The rows come from 4 hidden closed curves, with some noise, and rows from the same curve form a group. Each curve winds through 8 dimensions. The rows are also pushed far along 5 directions, which tell nothing about the answers.
In the rows, 128 means zero.
Known rows, each followed by its group:
[158 145 136 149 105 170  90 127 114 121 140 129 140 116  97 122  80 162
 136 111  81 128] | (0)
[121 120  99 114 125 106 131 117 140 147 133 132 136 179 125 132 127  76
 160  97 112 136] | (0)
[147 120 137 168  86 159 116 125 117  92 159 125 138 137  99 123 103 177
 138 129 107 104] | (1)
[147 114 120 127 147 145 119 113 153 124 127 133 124 137 131 138 108 140
 157 142 160 131] | (1)
[130 175 146 117 118 152 133 163 117 120 152 153 107 116 117  86 123 132
 153 147 116 118] | (0)
[121  82 162 169 124 166 105 102 139  91 115  91 154  94 101 158 109 161
 102 157 140 150] | (3)
[115 110 132 111 136  72 161 108 110 114 122 105 158 158 167 170 181 110
  62 121 158 144] | (3)
[139 128 128  97 160 128 147 116 150 124 107 132 129 106 150 127 128 133
 127 128 138 123] | (1)
[142 120 143  97 143 129 171 130 134 118 148 135 142 137 164 150 174 106
  63 109 141 126] | (3)
[144  88 139 158  92 117 143 119  98 100 135  98 167 117 144 178 157 147
  31 134 127 128] | (3)
[133 113 122 109 104  94 173 155 108 126 161 123 131 171 146 128 190  81
  56 128 148 134] | (2)
[118  77 142 160 118 132 121 100 144 114 133  96 162 147 108 169 139 155
 109 114 112 123] | (1)
[106 115 101 130 110  83 124 132 143 156 125 146 126 161 112 126 143 109
 145 145 129 117] | (2)
[128 130 113 104 136  92 140 123 111 140 114 117 127 133 146 114 150 117
  81 118 137 140] | (0)
[131 128  95 113 122 108 152 155 130 162 142 142 122 161 134 115 151 101
 152 145 125 125] | (2)
[146 141  95 149 103 139 144 129 135 117 176 136  94 178 145  97 128 136
 244 105 129  85] | (2)
[145 158 150 115 120 162 122 127 135  89 136 137 110  99 127  95 113 156
 124 134 136 115] | (2)
[151 170 142 127 129 180 101 155 134 137 150 142  98 105  97  68 105 184
 167 134  96 113] | (1)
[127 159 143 107 152 141 114 132 139 120 122 157 104 113 109  86  93 137
 153 153 149 132] | (3)
[153 161 130 124 130 159 139 175 117 158 163 139  98 115 134  83 152 137
 146 133 111 122] | (2)
[133 117 113 161  75 112 159 163  82 138 182 141 137 166 127 129 160  84
 112 120  87 107] | (3)
[116 168 110 124 111  80 118 142 106 142 131 151 112 162 124 111 122 123
 180 130 122 111] | (3)
[105 109 136 184 101  98 158 135  46 128 158  99 155 142 142 150 174 117
  82 109  91 129] | (0)
[117 100 113 154 117 102 114 106 119 124 111 106 140 139 125 150 118 127
 135 137 142 140] | (3)
[112 133 118  96 147 107 137 142 140 162 108 130 112 112 137 103 154  77
 116 132 128 147] | (2)
[110 112 134 104 197 133  96  96 184 144  65 141 120  86 112 129  79 121
 164 154 166 151] | (3)
[135 150 141 147 123 121 125 125  88 125 152 138 138 136 135 130 134 159
 120 118 103 113] | (1)
[151 170 150 109 123 172 147 165 131 111 159 134  91 106 142  85 144 142
 135 115 133 110] | (1)
[127  95 120 148 127 129 142 100 123 105 144 117 139 164 143 153 136 119
 113 121 165 137] | (0)
[ 91 133 121  97 155  73 107 113 137 168  80 119 120 109 133 116 162 113
  76 132 137 155] | (1)
[108 137 115 122 126  55 107 131  75 169  87 114 141 110 113 115 134 128
  53 111  89 141] | (0)
[154 139 146 114 140 171 139 147 123 116 143 133 126 111 135 121 126 125
  90 150 149 154] | (0)
[121  89 123 145 135  96 131  91 126 121 122 124 166 162 132 181 127 129
 115 123 134 127] | (1)
[138 115 113 138 152 154  95 105 172 133 116 135 112 138 120 136  85 142
 203 139 164 132] | (1)
[150 118 160 139 136 144 139 129  88 117 143 113 157 109 135 145 149 158
  17 124 130 150] | (2)
[149 105 122 127 116 119 164 115 137  89 150 121 140 164 162 163 149 133
 129 133 162 107] | (2)
[ 88 118 101 142 110  51 114 108 107 155 112 150 151 167 116 149 129  96
 137 136 104 124] | (1)
[ 89  86 103 117 144  79 125  91 145 148  85 130 160 157 126 175 122  54
 107 119 141 161] | (3)
[114 211 110  66 117  96 149 178 110 160 146 173  72 136 138  25 165  84
 134 128 110 117] | (1)
[104 105 110  65 178  91 171  91 165 131  88 123 148 147 168 152 154  61
 106 120 160 157] | (2)
[100  97 143 151 162 147 111  85 138 123 107 124 147 117 123 164 112 130
 102 127 151 155] | (0)
[ 93 115 133 100 181 117 146 102 151 132  92 117 124 112 151 129 147  98
 113 133 169 157] | (0)
[108 126 126 133 140 116 115 108 125 145 124 144 133 141 114 116 126 122
 109 115 127 139] | (2)
[114 139 135 126 120 121 102 112 140 112 107 136 122 116 107 116  98 137
 143 123 124 116] | (2)
[138 119 152 126 122 159 153 129 130  79 156 110 130 149 128 126 133 133
 113 124 158 134] | (0)
[136  98 127 145 107 130 149 103 129  98 129 111 149 112 161 160 153 130
  95 145 139 125] | (3)
[134 116 126 123 115 138 155 113 155  96 147 117 132 149 154 138 150 121
 166 127 139 114] | (0)
[164 143 131 110 137 182 163 140 140 104 172 150 113 145 163 122 137 106
 147 149 169 138] | (0)
[125 123 141 148 107 162 128 133 106 119 148 110 135 114 118 113 142 130
  84 124 102 147] | (0)
[115 120 138 143 113 119 144 133 116 121 146 127 143 142 134 149 150 107
 131 140 119 129] | (3)
[130 103 136 100 156 124 156 109 160 119 126 136 146 145 154 169 152  99
  95 107 155 129] | (3)
[129 153 117  88 163 133 122 132 165 142 112 140  88 128 130  89 111 119
 175 103 156 123] | (1)
[ 97  78 135 168 137 122 133  88 113 117 131 113 162 154 132 182 141 111
  83 117 146 150] | (0)
[145 173 128  93 142 149 134 150 112 138 125 155 107  95 138  80 118 108
 104 144 128 149] | (3)
[154 146 133 117 113 139 143 131 118  92 146 138 129 134 136 120 117 159
 120 138 136 109] | (2)
[147  84 107 197  92 158 128  92 125  92 157 106 143 153 138 159 109 156
 187 127 134 110] | (2)
[ 95  76  96 137 122  68 136  87 140 126 101 102 149 172 143 170 146  83
 134 131 162 146] | (3)
[140 128 137 141  96 116 169 167  98 120 192 140 132 181 144 149 173  87
 122 118 122 109] | (2)
[147 131 113 111 124 128 162 127 139 105 134 129 111 125 169 117 143 119
 146 129 155 109] | (1)
[136  86 157 147 139 180 115  96 170  95 131  98 150 117 110 157 121 179
 116 127 136 131] | (1)

New rows, each followed by its group:
[140 136 133 147  94 111 123 166 104 141 149 131 122 125 112 123 144 155
 115 128  98  94] | (3)
[141 111 160 136 122 158 101 124 133 120 109  97 163  83 101 156 113 161
  77 125  88 144] | (0)
[141 136 114 102 118 141 152 148 140 127 136 123 107 121 147  92 153  99
 124 153 144 143] | (0)
[147 137 141 133 105 136 145 139  87 123 144 121 147  93 154 132 168 138
  44 149  99 138] | (0)
[150 186 142 113 146 132 107 169  83 167 127 157 107  84 114  76 115 163
  87 136 104 133] | (2)
[124 125 121 150 124 165 102 117 142 132 133 128 125 137 100 120  88 120
 185 112 108 138] | (0)
[107 109 157  99 180 154 122  81 186  92  93 126 138 124 120 150  98 127
 125 125 183 153] | (0)
[ 91 161 107  95 151  76 125 164 140 181 106 153  80 134 118  80 141  96
 185 140 138 117] | (0)
[157 125 148 113 140 170 149 110 136  85 119 103 129  73 161 118 136 163
  72 131 150 133] | (1)
[124 154 131 109 120 132 161 146 132 117 158 147 113 148 146 105 152 103
 163 136 131 117] | (0)
[121 130 133 111 146 138 124 130 146 145 132 143 130 143 113 121 129 112
 129 135 126 145] | (1)
[153 155 143 182  88 150  89 162  99 131 164 143 109 118  92 110  99 201
 174 132  94  83] | (2)
[121 162 129  95 152 138 118 149 138 165 122 149 101 111 111  69 129 124
 120 126 118 142] | (2)
[145 109 160 131 135 181 139 123 144  98 155 126 150 126 128 154 135 137
  90 149 144 147] | (1)
[ 90 135  94  74 142  50 122 101 142 165  73 150 136 135 134 116 139  66
  97 129 120 149] | (0)
[134  86 172 129 139 153 146 119 151  91 138 111 160 128 135 190 148 114
  66 129 158 144] | (2)
[148 129 114 156 110 135 150 131 113 127 179 140 110 153 163 116 162 121
 158 132 148 112] | (2)
[122 136 122 102 130  75 129 136 120 141  99 131 134 120 130 131 136 135
  95 136 124 118] | (2)
[123 121 109 105 114 108 133 131 168 119 130 142 120 175 117 128 120  94
 176 140 154 120] | (0)
[110 110 114 167 103 124 112  98 132 116 156 136 139 196 102 140 108 128
 190 106 115 112] | (1)
[127 165 136 111 108 145 138 162  91 140 145 127 108  90 127  60 168 126
  49 139  96 145] | (0)
[134 203 124 142  79 104 142 202  38 144 194 159  96 167 107  55 133 125
 160 109  70  94] | (0)
[ 96  97 104 144 118  73 112 102 120 138  91 106 146 141 122 150 127 106
 122 135 135 146] | (3)
[112 150 134 148 102  92 134 137  73 137 150 131 136 140 129 119 159 143
  98 104  81 105] | (0)
[108 125 112 183 100  89  97 119  95 141 133 128 133 162 101 144  95 129
 203  82  80  93] | (2)
[153 125 133  97 121 153 135 131 175  95 135 127 121 139 127 125 120 127
 139 149 163 129] | (0)
[104 144 112  64 165  91 129 126 141 164  78 150 123 107 133 105 129  65
  79 136 141 167] | (3)
[136 123 137 127 129 133 148 123 142 106 149 131 123 142 155 143 158 145
 126 141 161 111] | (0)
[130 148 128 105 151 132 125 118 132 121 115 153 119 126 134 121  98 107
 132 123 157 139] | (1)
[136 160 121 150 119 151  77 137 112 152 122 159 118 104  83  92  62 161
 178 157  89 128] | (1)
[123 138 149 147 125 105  86 126  91 129  83 117 147  72  99 136  90 180
  81 141 103 131] | (0)
[131 120 120 166 106  98 116 140  75 144 133 111 137 134 118 134 128 139
 112 121 106 126] | (3)
[ 88 139 119 119 153  86 112 149 135 172  94 133 105 127 105 111 120 106
 177 131 128 128] | (0)
[165  97 149 175 102 158 143 108 105  66 159  98 161 134 148 181 121 172
 120 131 145 118] | (0)
[129 111 132 140 108 111 139 128 122 111 121 115 146 114 143 165 139 127
 123 143 117 114] | (2)
[138 150 154 114 172 164 101 117 159 121  96 120 108  71 129 111 103 185
 156 144 150 133] | (3)
[143 127 150 160 124 156  99 111 120  94 114 120 136  90 114 143  82 189
 132 149 139 123] | (0)
[154 127 129 103 125 175 151 136 153 104 138 114 112 102 155 101 150 121
 109 163 159 148] | (0)
[122 142 155 117 134 126  92 146 103 144  98 125 140  92  81 119 101 144
  39 129 109 159] | (3)
[135  79 142 139 124 130 158 100 154  90 153 113 154 165 153 179 170 143
  94 129 171 118] | (2)
[149 138 134 130 120 168 176 147 137 105 200 146 111 172 158 117 160 105
 191 125 141 107] | (3)
[128 153 125 111 148 129 116 120 125 130 112 153 118 123 126 116  92 110
 135 120 145 140] | (1)
[138 120 150 157 100 182 112 122 132  99 156 129 135 121 109 132 122 161
  98 143 125 129] | (0)
[150 145 121 127 114 178 104 119 166 110 151 157 106 141 114 107  94 147
 178 141 142 117] | (0)
[141 140 117 129 148 163 114 114 150 141 131 140 108 117 144 117 116 140
 179 130 134 127] | (0)
[151 179 163  94 149 177  98 170 142 132 109 139 106  65  93  95  80 173
 137 139 103 124] | (2)
[107 103 119 104 152 108 152 128 151 161 122 119 133 146 138 133 175  86
 102 117 136 148] | (2)
[156 141 115  83 156 137 166 135 163 124 134 148 104 131 167 111 137 117
 173 135 163 109] | (1)
[133 155 117  75 144 105 174 149 106 139 128 132 123 127 164 101 163  83
  92 120 119 141] | (2)
[132 131 133 116 134 141 151 138 119 124 140 119 131 132 150 130 151  99
 111 144 146 159] | (3)
[113 144 117  84 135  98 184 152 137 141 157 148 111 167 165 105 194  61
 138 132 141 126] | (3)
[141 119 134 111 163 147 129 106 164 117 101 130 133  99 137 141 102 149
 149 131 143 122] | (1)
[134 122 125  83 156 115 138 131 176 127  99 125 117 120 145 140 134 122
 142 141 162 122] | (2)
[ 92 116 114 126 164  86 104 122 154 162  81 127 124 144 103 148  89  99
 215 118 135 131] | (0)
[ 97 111 106 134 124 124 122 110 149 141 124 128 124 156 115 121 126  86
 161 117 124 141] | (0)
[166 187 110 122 118 165 135 150 117 118 157 152  76 112 147  53 105 155
 210 124 122  94] | (1)
[133 107 111 157  99 106 146 126 101 134 151 112 152 164 150 171 156 112
 118  88 104 116] | (3)
[119 153 133  66 157 104 145 157 122 159 102 127 119 105 144 102 166  84
  57 152 146 175] | (3)
[174 149 159 133 114 195 143 132 111  80 170 139 133  99 146 113 131 174
  84 171 138 133] | (1)
[157 164 136  95 146 174 137 136 143 121 135 153 110  91 157 102 130 132
 123 162 146 139] | (0)
[110 137 118 112 157 108  83 121 138 168  85 146 123 124  82 107  81 133
 124 119 123 144] | (2)
